The first 8 rows are patterns. Each new row is the sum of 2 different patterns, raised or lowered, with some noise. Before adding, each is slid sideways (what falls off one end comes back at the other) and multiplied by a number that may be negative. Names go in the order of the patterns.
Known rows, each followed by the names of its patterns:
[ 20  -8 -30   9  38  46 -21 -27  -1   5  -9   8 -29 -26  21  27  -9 -12
   7  -5   0 -34   8  -8  23   9   3 -16   0 -14 -49 -15  -3]  K5
[ 15  37 -14  -3 -41  51  16   8 -24  11   9   3  -1  11 -26  61  -7   6
  33  -2 -14  31  -4 -17 -15  19  -1  41  -4  14  34 -31 -26]  K586
[ 39  11   6  27   8  -1 -20  27  -5  35  20  -3  -6   5 -56  19 -35 -22
 -11 -38  26 -19  35  58  40  11  19  -5  15   3   6  25  36]  K716
[  5 -35  17  -5 -14  31   6 -15 -14 -27 -17 -23   3  -5  39   8 -17  33
 -22 -23 -15 -28 -30   1   5 -29 -18 -24 -25   0  16   1  21]  K984
[-24 -30  28  -7  30 -35 -45  -3   8  -2 -28 -24  14   5  -3 -13   3 -11
  -9   2  -5  33 -25  -6  31  24 -38  13  19  25 -14  30 -23]  K918
[ 17   8 -33  22 -13  -6 -11  23 -10 -25   2  -5   9   3 -13 -11 -46 -11
   2  -7 -16   3  37  11  24   2   7  -4  -4   6 -28  12  12]  K486
[-29  -3 -12 -19 -21  -3 -17  -3 -35  10  12  13  -6   7   4 -33  -8  19
   8 -26  10  12 -10 -20 -42 -39 -10 -26  13 -23   1 -15 -10]  K52
[-10  34  17 -18   0  18  -1  -5   2  -6  18  23   0  50   3  32   0   8
 -14  21  28   1  13  17  17 -10  -3 -30  43  26 -12  -5  -6]  K905

New rows, each followed by the names of its patterns:
[ 14  -1   3  12 -12  16 -13  34   6   7   5  25  36 -22 -13 -41   3  12
  -4 -28 -45  38   7 -11 -23  -4  17  -2  31 -13 -15 -20  14]  K5 K486
[ 21  72  16  13  33 -22  10  22  23  45  46  48   9  15  -9   2  19 -37
  44  21  42  44  28   3   7  -5  32   1   9  -3 -32  19 -22]  K716 K984
[ -1   7 -19  11   1  55  27  23  -2  13 -40  15 -21 -34   4 -17  36  -5
   0  58  22   7  10  17   6 -15   6  17  32  33   2   1 -13]  K716 K486
[  4  -1 -52  16 -11 -34   0   4 -11  22   8  55 -17  26 -37  10 -22  -9
  48  17  -4 -15  20 -10  27 -70  25  14   0 -18 -21 -13  29]  K586 K905
[ 13  19 -15  20  30  24   5  64  42  10   2  11  35  18 -12   9  38  34
  19  17  21 -25  28  16  -7 -16  24  30  -1  44   3  33 -12]  K5 K486
[-59 -50  36 -36  -4 -37 -38  25  27 -12 -14 -52  16 -15  -6 -20  10 -27
 -13   1  -1  12 -24 -20  44  -5 -63 -21   7  -2 -33  39 -31]  K918 K52
[ 20   8  20  26  29  19 -23  24  18  -9 -19  27 -30   2  -2  19 -20  37
  25  51  -6   3 -36  45  58   8   3  12  53  27  -4  -6   6]  K5 K918
[ 33   7 -16  71  34  -6  26   1  -7  33  37  -6  37  27  17  26  -8  -8
  35  52   3  56 -10  75  18  24 -15  38  41  15  21  30  11]  K586 K905
[ -24  -69  -91 -107  -22  -24  -61  -59  -50  -68  -16  -30  -82  -79
  -39  -51  -64  -53  -59  -22  -54  -49  -53  -61  -42  -42  -52  -56
  -13  -30  -55  -65  -43]  K5 K905
[ 14  -4   2  31  -7  10  12  39  25  22  -7   0   6 -60   2 -15  27   6
   2   5  22  51  -9 -17   0  27  13  44 -36 -24  45  42  13]  K5 K905
[-41 -11 -88 -90 -72 -55   1 -18 -36  -9 -23 -16 -23 -35 -51 -12  -9 -51
 -54 -42 -31 -58  -4 -81 -49 -31 -56 -47 -15  18  -3 -24 -41]  K5 K984
[-44  23  44 -17  10  19  31  37   8  -1   0  27  13  26  25   1  -3 -23
   8   4  -1 -30  32   2 -32 -19  22 -16  39  27  38 -22  10]  K984 K918
[ 15 -26  25  46  66  35  24   1   0  21 -16  54  46  27 -18  39  37  68
 -28  16   2  73  -6  -6  -2  18  -2  30 -10  27 -12 -26  39]  K586 K52
[  0 -33  -5 -21  18 -41  -4   4 -35  -5 -49 -12  26   0  14  -7  -1  -5
  -9 -24  12   6   5 -14  -3   2   4 -29  -2  23   7  19  19]  K716 K52
[ 82  60  55  83  18  48  -5 -39  24  40  12  39  19  32  51  23  -6  -4
  38  31   8  30  35  68  23  44  28  17  58  41  30  83  30]  K716 K905
[ 29  10   5   9  -8  19 -17  25  -9  41 -15  14  54  59  56  -4  13  33
   6   1  25  -4 -12  45  46   2   8  -1  30  23 -43   5  36]  K5 K918
[-16 -30  -7 -28 -36 -46 -43  -7 -34 -27 -21 -13 -24 -27  -2 -40 -22 -24
 -21 -14  14  -1   5  -6 -11  10 -35 -32 -44 -60 -43 -28 -30]  K716 K486
[ 13 -30  -2 -39   8  35   9 -20  -6   8   6  -7  17  11  31  12 -13  23
  -1  -1   7  31  -1 -26 -35  24 -22  -9 -15  46  -9  12  44]  K984 K918
[ 15  23 -26 -16   6  -5 -18  -5  19  -2  47 -12   4  14 -23  11  -3  37
  -6   9 -43  40  31   6  -9   4   6  14  11  41  -6  40   4]  K586 K486
[ 63  26  31  32  74  35 -15  43  -9  16  12  15  16  22  62   2   9   1
   8  62  16  44  47  48 -12  53  50  22  58  28  19  32  23]  K984 K486
[-42 -42 -30  -5  -5  -3 -62 -37 -20 -28 -42  -9 -58 -24  -4 -34 -56 -31
 -69 -23 -55 -62 -57 -57 -54 -49 -37   6 -15 -16 -38 -56 -26]  K716 K905
[51 63 77 38 46 -1 30 69 18 89 70 54 74 79 39  9 59 40 62 58 43 26 35 38
 25 66 14 40 72 -7 43 57 59]  K984 K486
[  1 -15 -27   1 -12  10   6  20 -12  21  -4  21  34  -7  -1   0  20  12
   2  -1   2  11   5   4   8  -1  11 -29  10  -4 -22 -21  20]  K918 K52
[ 21 -23  35  39 -19  -6  54 -15  -6   4  34   5  45  49  35  -6  -3 -17
  52  30  30  19  28  54  56   6  10  34  35  24  39  23   3]  K984 K918
[  9  29  20 -48  -8  32 -28  13  18  10  42  43  -2  42  24  41  22  25
 -15   5  22 -21   9  40   0  -8   7 -52  37  36   1  18   8]  K984 K905
[  8  -4 -26 -22 -20 -45 -39 -52 -25 -26 -38 -40 -40 -32 -31 -32 -23 -56
 -16 -22 -50 -23 -23  -5   5  -2 -28 -26 -46 -37 -33 -41 -16]  K984 K486
[ -5 -30  14 -21  12  23 -33 -33 -21  40 -27 -27 -35  43  -7 -13 -55 -11
 -20  -8 -14  24 -39  39  -1 -22   7 -27 -48  -3 -14 -29 -48]  K586 K984
[-48  -2 -13   8  -9   7 -19   8 -30 -34   9  -6 -27   6  -1  16 -28  16
 -25   2   4  13  14  38 -30  44  40   5  38 -41  46 -21 -46]  K586 K716
[-33 -32 -20 -25  -7   0 -37 -39  11 -12 -36 -49  -3 -31   0 -14 -19 -27
  -4 -33 -33 -34  -4  -1 -25 -60   4  36  22 -33 -37 -12 -24]  K5 K905
[ 18   4  32  14  48   7 -12 -20   7 -17  -6  45  -2 -16   0   0 -11  -2
  20  31  44  48   8  25 -33  21   9  -6  19  38  13  27  36]  K984 K52
[  2 -24  -4  -8 -19 -11 -35   8   0 -46 -23  32 -12 -25 -22   7 -48  10
  23  22 -43   3 -27  18  20 -22 -33 -11   7  22 -29 -13 -11]  K918 K52
[ 10   6  19 -34  -7  -6  -9 -16   5  -2 -11  24 -32  -9  14  -2   1 -22
 -34 -12  12  -5  -8  26  17  15   9  -5 -16  -1 -31 -17 -14]  K486 K905
[ 38 -20   8  34   3 -10 -32 -10  15  24  -6 -19  31  13  17   7 -13  -2
  19   4   1   6  25 -14  40  23  12  18 -18  25 -39  19  29]  K52 K905
[ -4 -12 -22 -24 -17 -13 -29   0  -5  -3 -28 -22 -10   3 -15  11 -20 -15
 -30  -2 -37  -3 -23 -53  -7  -2 -12 -17 -14  -6 -19  -3 -13]  K984 K918
[-42 -10 -26 -30 -29 -26 -25 -48  -6 -14  29 -43 -14  18 -20 -59  12  10
  -9 -21  24 -45 -55 -78 -18 -32  -5 -37 -78 -18 -20 -23 -61]  K918 K52
[ 20  48  17  19  25  -3  12  32  25  54  40  58   0  14   2  22  39   1
  27  34  40  51  41  22  22  47  43  35  33  27 -13  20 -10]  K984 K905
[ -1 -56 -57 -43 -17 -34 -38 -40 -16 -31 -29 -42 -47 -38 -36 -14 -33 -19
 -38 -14  18 -17 -68 -19 -13 -15 -36 -20 -57 -35 -38 -10 -40]  K5 K918
[-26   8  -7  33 -11  -6  24  -2  -8  -4 -28 -25  -9 -21 -27 -14  -4 -23
 -17  21  25  45  -5 -42  16   1 -12  30 -11 -24   1  -3 -20]  K5 K984
[ 16 -10   6 -19 -16 -16 -28  -8   8   7  15  25  33  -8  14 -23  -1   0
  24  13  74   0  25  43  14  41 -19  43 -24 -53 -23   3  -2]  K716 K486
[  1 -24 -16  -5 -16 -27  -8 -33 -12 -26 -36  -6   1 -45 -43   8 -32 -35
 -36  -2 -30  21 -23 -12 -24  -7 -27  14  -7 -21  -8 -11  -4]  K918 K905
[  8 -27 -52  29 -13   9 -53 -28  -7  19 -29 -26 -52 -16 -17  12 -79   4
  19 -31  16   8 -31  -8   2  12 -52   8 -36  11 -13 -72  46]  K586 K486
[ 35 -41  -2  -4  19  -5  34  13  14  -4  14  -5  38  27 -14 -12 -20  11
  42 -27  -7  10 -17 -13  16   9  16  12  -9  13   4 -58 -30]  K984 K918
[ 19   6  -7 -43   8 -25   2 -17 -23  18  37  -4 -45  -2   3  40 -49 -14
 -10  36 -17  -6 -16  -8 -18  28 -56  11  18 -20   2  -3 -24]  K5 K586
[-47 -86 -19 -59 -50 -51 -38 -20 -60 -14  12  34 -41  -1 -31 -10 -51 -18
  14   0   4 -32 -31   6 -16   3 -45 -11 -33  16 -21 -65 -48]  K716 K486
[ 35  18   6  44 -15  -5  34   4   8  40   8   1  25  27   3  18   3  24
  23  18   5  24 -31  18 -16  -9   5  31  14  -9  -4  16  30]  K5 K905
[ -7  23  36 -22 -13  19  -6  28 -24  28   0  32   0  37  14  13  -3  20
  31  22  18  51  36  18   6  20   8 -16   1  -1  11   4  16]  K918 K486
[ 34  36  -5   0   1  45  35  11  -2 -11  -2  11  10  12 -13  17  11 -19
   2   8  23  36  13  50   3  28 -26   8   5  -4  35  18  25]  K984 K905
[ 29  -2  -3  -5  38  -7  31 -13   6  22  -7 -14  20  54   3  -2 -39  40
  32  -1 -39 -21  20  21   2   6  -5  34  16  21   6 -18   0]  K5 K586
[  8  -7   0 -23  47 -12   8  23  30 -34  24  24   7 -51  33  20  64 -15
  45  10 -48 -54  41  30  18 -36 -80  47  21  11 -49  -9  24]  K586 K918
[ -8  -1 -28 -13 -77 -11   0 -19 -53 -16 -16 -24 -24 -35 -57   9 -65 -21
 -36 -28 -37   6 -44 -60 -33 -26 -40 -20 -19 -12  18 -81 -66]  K586 K905
[ 31  35 -10  26  27  -3  29  18  17  40  40  23  12  48  36  30  28   2
   2  19 -10  17  53  14  13  37 -25  11  35  38  45  62  34]  K716 K984
[-28 -10 -26  13 -55 -17   0 -15 -17  -7 -74 -21 -30 -33 -36 -42  -6 -28
   6   4 -13 -11 -45 -23 -31 -17 -20   5 -13 -14 -16 -27 -16]  K716 K905
[ 55  39  34  31  25  30  35  48  52  75   1  23  32  66  49  27  -5  53
  47  31  11  51  28  57  61  49   3  42 -23  64  44  40  31]  K918 K905
[-20 -18 -29 -17 -66 -20 -13 -25 -30 -40  33  -3 -13 -33  13 -30 -37 -29
 -34 -26   9  16   9 -65  11 -49   0   2   6 -30 -39   1  -8]  K918 K486
[-42 -27  16  -2 -20 -11   2 -13  -8 -18 -24  14 -52 -10 -16  15 -25  16
 -10 -13 -13   3 -30 -29 -16  10  14 -21 -41 -17  -1   4   3]  K918 K905
[-44 -55 -31 -43 -25 -34 -66 -51 -73 -41 -45 -38 -48 -37  -5 -43 -30 -43
 -45 -34 -52 -26 -70 -32 -43 -22 -32 -79 -22 -49 -49 -49 -29]  K486 K52
[14 23 21  0 17  2 -5 56 35 22 11 29 10 29  0 25 13 49 27 31 -1 33 24 -4
 15 32 52  5  0 43 62 51 20]  K5 K52
[-39 -21  15 -28  30  21 -25 -11   9 -44   1 -34 -47 -12 -46  -4  -3  43
  36   7  15  16  13 -22 -14  -1  30  18  23   0   1  12  17]  K586 K716
[ 28  37  24  59 -10   0 -36  48   0  41 -20 -17   4  17  17  -9 -17  31
  10  23 -18  -4 -18  -3   0  -5  61 -14 -13  26  44 -37   6]  K918 K52
[  5  18  23   4 -12 -32 -24  25  -6  11  10   8  28  33 -12  -9  19  17
  10  16   0 -16  -3 -31   5  20 -33 -12  21 -34 -21  -5  12]  K984 K918
[ 42  43  53 -20  45  14  -4 -29  -5   2  29   6  28   4 -15   2  -1   5
   9   1   9  26  20   6  24   1  13  30  20  21  69 -24  47]  K5 K716
[ -9 -52 -62 -38 -70 -52 -55  -4  30  -5 -49 -11  -7  18 -43 -50 -12   4
  -7 -18 -48 -31  -7 -10 -52 -20 -28  -7 -13 -58 -26 -30 -53]  K5 K716
[-45  14 -13 -40  29  26 -13 -23 -10 -14  33 -79 -14 -34  20 -14   3 -22
 -25  -7  10 -62  -9   5 -23  29 -28 -44  16  20  16  -7 -27]  K586 K905
[ 42  35  31  -6  39  46   5  12  16  11  -8 -19 -35  75  -4  15   2 -21
   2  21  16  36  -4  67  -8  12 -13  -3   6  -8  20  15   7]  K586 K984
[ 59  49  54  35  37  19  11  18   5  41  33  48  44  15  38  28   8  14
  52  32  10  69  24  63  54  29  49 -20  35  20  -2   0  33]  K716 K486
[-14  -5 -33  47  18  -7 -15  11  24  14   3   7 -20  55 -24   7  30   9
 -13  20   6   3   7  14 -15  41   2  11  37 -38 -40  27  51]  K5 K586
[-17 -66 -58 -53 -64 -84 -35 -43 -52 -52 -58 -72 -40 -35 -69 -28 -43 -63
 -31 -60 -48  11  -7 -64 -71 -67 -53 -66 -34 -61 -19 -21 -45]  K5 K984
[ 12  -7  37  15   5  24  38  25  -1  33   5   3   1  36  19  50 -15 -15
  21  27  25  15  -7  17  32  20   7  23  20  16  27   8  23]  K918 K905
[ -6 -30 -47 -57  -7 -77 -44 -51 -29 -25  -9 -56 -57 -58 -42 -38 -46 -29
 -22  36 -56 -28 -10 -11 -24 -20 -55 -62  -3 -15 -27 -18 -45]  K486 K905
[-26   8  24  41  31  41   1   5  18  10  23   2   7   1  13  -5 -22  37
 -17   3   8  -3  -9  -8  15  16  20  24  -6  -3 -57 -13  13]  K984 K486
[-21 -52 -11 -23 -31 -35 -13 -28   3 -34  -6 -52   3 -49 -15   4 -32 -35
  -4 -26 -47 -46 -45  -7   6 -44 -27 -20 -54 -20  -9 -24 -40]  K586 K905
